The rows of a group lie close to one hidden flat surface of 9 dimensions, which passes through zero. Surfaces can cross.
Some rows, each with its group after it:
[ -8   8  -9  -9  -2  13  -1 -21   6  20  -1 -14   3   7 -23  -4  -3] | K292
[  5  -4   1  -3 -19  -1   1 -13   0   8  -2   4   4   2  -3 -13   0] | K292
[-13  -2  -7 -22   7  17   2  -9  19  10 -21 -18   6   8  11   5  15] | K4
[  6  10 -11  -7  35   8   4  19 -18  -7  13 -32  -6  -2 -13   2   1] | K292
[ 17   1  -6  12 -10 -13  25 -11 -17  11   5  -2  -4 -12 -15   2  19] | K4
[ 13  12   7   6  14  -1  -2  11 -16 -17  18 -20  -1   7  -9 -13 -24] | K292
[  7  -1   4 -15 -31 -10  -5  11  -6   1  -6   0   5  21  -1  -8  -2] | K292
[-18  10 -17  14  -9   9   4  -6  -7 -17 -12   9  -3  11 -13  -9 -18] | K592
[ -4  -5 -10  -7 -15  -1  -6  -4  11  -3 -17  22   4   5  17  17  12] | K292
[  7  -8   7 -20   0  -2  -1  -7  -1  16   4  -1  -4 -12   5 -10  11] | K592
[  3  -2  -4  -9  10  20   8 -20   4  -1   3   5  18 -12  16 -34 -15] | K592
[ -4  17  11  -8  -6 -11  -7  19   0  -5  -1 -11  -8  22 -19  40  -4] | K181
[  6  -3   0  11 -24 -10  -8 -17 -18   3  -6   4 -12   6   3 -37  -3] | K4
[ -4  -4  -8 -19 -23   4  12  40  -5   7   3  -6  27  12 -12  -3   9] | K181
[-19  14  -7 -19 -11  -6  -2  12 -13  20   2  18  -1  -2  -4   2  11] | K181
[ 12   9   0   6  -7   1   6 -21 -15  -5  11   2  -3   1 -18 -15 -20] | K4
[ -1  -5   7  -6 -13 -13   1  30  -7 -14  -6   7  -3   4  15   3   6] | K292
[  8  -9  15   9   1 -10  -4   7  11  -7  -4  -8  -4   3  10  18   6] | K592
[  0   4 -12   4  -1  -3 -18   8  -9 -14  10  20  -3   2   1   0  -9] | K292
[ -6 -15 -13  14   2  -1  -2  10  -1 -40  -7  27 -15  -7 -14  28  -6] | K181
[  5   7   6  20  18   6 -21  -7   6  -5  -2 -31  -1  19  12 -18 -12] | K181
[-10  -6 -15   8  -2  -7  -2  34   1  -8 -12   2  -2   6   6  25  25] | K4
[  8 -28  -5 -18  -7   4   1  12  -3 -19  -5  -5  -6  -7  -4 -11   9] | K592
[-11 -11  -8  12   1  -9  -2  15  -4  -3  -6  14 -11 -11   2  10  20] | K4
[ 13   3  27   5 -21 -11  13   1   6  13  15   9  18   0  -7   6 -13] | K181
[ 23 -34  14 -11   5  11   8  -1  30  -7  -3 -27  14  -4   6   9   9] | K592
[ 11 -12   6  12  14  -4  -8  10   8 -16  12  15   6 -11  15  13  -5] | K592
[ -9   3  -5   8  -5  -3  -7 -19   3  -2 -17  13 -14   2  12   6   7] | K181
[  4  -1  13  12  21  -5 -13  25  -2 -16  23  -1   1  -5  -3   1 -21] | K181
[  0  19 -13 -18   1   3  11  11 -13  19  -2 -19   9  10   4  -1  17] | K592
[ 18   3 -11  -8  -8   1  19 -21 -12  11  -6  -6   4  -6   6 -13  17] | K4
[  0   8  11   6  12 -17 -15   8   0  21  24  24   1 -15  12  17   5] | K592
[ 17   8   9 -16  12   4   7   0   0  -1  17  -6  11  -4   3   3 -11] | K4
[-20  19  15  19 -16 -10   1   7   8  12 -15 -14  -2  25  -7  12  -6] | K592
[ 18   4 -11 -17  -2  -4  22   2 -11   4  -7  -5   2  -3  13  18  31] | K4
[ -2  14 -19 -18  17  12  -5 -10  -7  -1 -12 -34 -16  15 -14   6   8] | K181
[  5   6  -9 -10   3   3   8 -27 -12  15   2   2  -6 -10   2 -15   8] | K181
[-11   4   3   8  19   3 -11  -3  24   5   2  11   4  -6   9  31   2] | K292
[-13  -4   1  19   4 -12  -1  24 -11 -17   3  25 -12 -12   0  -2  -6] | K292
[ 18  -1  -3  19  -6 -16  10   7 -19  -1  20  11   4 -12  -9  -1   3] | K4

New rows. What belongs after each?
[  6   7 -34  -1  24  11  -9  -7 -20   0  23  -1  -5 -10 -29   3   4] | K292
[ 20 -10   9  -3 -14  -3  15 -19   5  13   4  -7   8  -6  -5  -3   6] | K292
[  7 -10 -18 -10   2   8  15 -21  -5  13  -6  -6  -4 -15  -5  -7  25] | K292
[ -8   6  -7   4   5  -2 -12  20 -20 -14   5   2  -9   6  -8 -15 -13] | K292
[ 11  -9  18  16   2 -10  -7   4  11  -4   3   1   2  -1  22   0  -3] | K181
[-18   6  -1  -5   6  13   7 -16  10   1 -26 -15  -7   6  14 -12   2] | K292
[-12  -3  -7 -14   3   3   3 -16   3  12 -15  14 -14 -15  10   3  21] | K181
[ -5 -19  -6   7 -18   6   5   4  12  -5 -16   7  15   5  12 -10   7] | K181
[ 26   2   5   3  -3  -3  10  -4 -15   6  20 -19   7   0 -17 -17  -6] | K4
[  4 -10   4 -12 -15  -1  21   1   3   7   3   8  11  -8 -12   6   5] | K181
[ -7   8  14  -3  18   6  -7  -9  10   9   5 -17  -9   2 -11   5 -12] | K181
[ 43  -4  -4 -13  12  -1   8  -3 -15  -1  19 -25   5  -4  10 -13  14] | K292
[  2  -7  -8 -15  -5   1  13   7  -9  17   3 -13  -1  -6 -20   1  22] | K292
[ 16 -13 -12 -18  21  11  14  -1  -8  -4   5 -17  -1 -17   3 -10  15] | K181
[  0   2  -1  -7  26   4  12  18 -11  -5  -3 -26 -10  -7   4  -2  12] | K292
[ -9   1   4  -3 -15   4   7 -11   8   1 -19  -3   0   8   1  -1  -2] | K292
[ -1  -1   5   6  -8 -13  -2  -8 -12  -4  -2  23 -19 -11   8 -10   2] | K4
[ -5  20   4 -15 -11   6 -12 -20  -3 -16 -16  -7 -15  26  -5 -10 -26] | K4
[-10   2   9  -7  -6  -9  -7   8   6  34   6   2   1  -3  -9  13  17] | K592
[  1  19  20  26   3 -16 -10 -19   8  12   0   5 -13   6   5  21  -8] | K592
[ -3   3  -1   3  -3  -8   3   1  -1 -24   1  19 -16   0 -26  39 -11] | K181
[ 21  -4  15  10  15  -5  13   1  -5 -24  -7  -9  -6  -8  35 -12  -4] | K292
[ -8  13 -15 -14  24   2 -19  32 -10 -10   4 -11  -4   9   7  10   4] | K292
[ -2  -8  -5   3  -2  12  11 -21   9  -6  -7  -4   0  -3 -17   0  -6] | K181
[-11  -3 -22 -13 -17   5  -1  -3  -6  12  -1   4   1   4 -27   4  11] | K292
[  3  32  -8 -15 -14   8   8 -25  -6 -18 -16  -3  -1  29 -10  13 -21] | K4
[ -5 -15 -14 -12  11   0  -8  30  -6  -7  -8 -14 -14  -1   3   4  27] | K4
[-12  -4 -14 -12   6  24   9 -17   9   1 -14 -23  -4   2 -23  -4   0] | K181
[ -7   9  -7   1  -7  12  -2 -28  13 -18 -28   5  -2  18  18  -2 -11] | K292
[ -3  -4 -22   7  12  16  -2  -7 -13 -10   7   0   4  -6 -12 -31 -14] | K181
[-10  16  -5  -8  10  14 -10 -10  23   5  -1  -7  11  15 -11  36  -6] | K292
[ -7 -15   5  -7 -12 -10 -13  -9  -7   6   0  20 -25 -15 -11 -10   4] | K592
[ -5   1 -12   0  12   7   9  -8  -3  -2  -3  -6  -6  -8  -9   2   6] | K292
[ 30   5  22   1 -10 -14  -5  19 -12  -3  32 -11  14  10 -15  -4 -21] | K292
[  7 -21   2   5  -4  -7  -5  -4  -1 -27  -6   5 -22  -4  -8   6  -2] | K592
[  9   5   1  -8  11   5   8  -8  10  17   0 -15  13   0  18   6  16] | K592
[-16  11  -5  13  -8   4  -2 -32  -2  -1 -10  14 -10   2 -11 -12 -17] | K592
[ -5   2 -11  -1  15  -4 -11   7 -15  -7   5  15 -14 -11  11  -6   8] | K181
[  8 -12  -3  -6  16   9 -13  15  -2  -4  19 -11   8  -5  -3 -21  -8] | K4
[  3 -20   7  -7  -7   2  12  21  16 -12 -10 -15  10   6  -3  19   9] | K181
[ 12  -9 -14 -19  22   9 -14  29 -10 -19  16 -10   7  -1   8 -10   2] | K4
[-18   6  21  21  -1  -8 -19   6  15  -2   4  18   0   4  10  -4 -25] | K292
[-12   1   5   4  24   2  -8   5   3  24   9 -12  -3 -13   7 -14   7] | K292
[ -3  -7 -36   0  -5   4  -1  14 -16 -27 -14  13  -6   3   1   1  16] | K181
[ -2   2 -13 -32   4   5   8  11  -7  -1  -9 -20 -10   4 -13  22  23] | K181
[-15  -5 -18  -7  25   7 -12  19 -10 -15   2   8 -15 -15  -2  -1   5] | K181
[  2  -8 -13  16  -9   4   4   0   1 -23  -3   8   3   5 -11  -2 -12] | K181
[ 14  17   2 -12   7 -20 -11  -3 -30   7  24   7 -26 -11 -13   4   4] | K592
[-10  15  10  27  37   7  -7  -4   6 -21   5  -5  -9  -3   3  -1 -32] | K292
[-15 -16   8  19  -3  15  -4   5  22   0  -2  -8  21   6  -3 -21 -19] | K181
[-18  25  12   7 -18  -7  -3 -23   3  16   2  19  -2   8 -27  11 -24] | K181
[ -4  12   4  19 -24  -3  -6  15  15   1 -10  -3  24  33  13   9  -7] | K4
[-10   6  11  15   6   1 -17  -8  23   6   6  19   7   0   5  20 -15] | K292
[  2 -11   3 -19  -2   5   0 -13  -2   9   5   4  -1 -14  -3 -22  -1] | K592
[ -2 -11  31  25  -7 -10  -9  17  16 -19  10   3   2   5 -14  13 -30] | K592
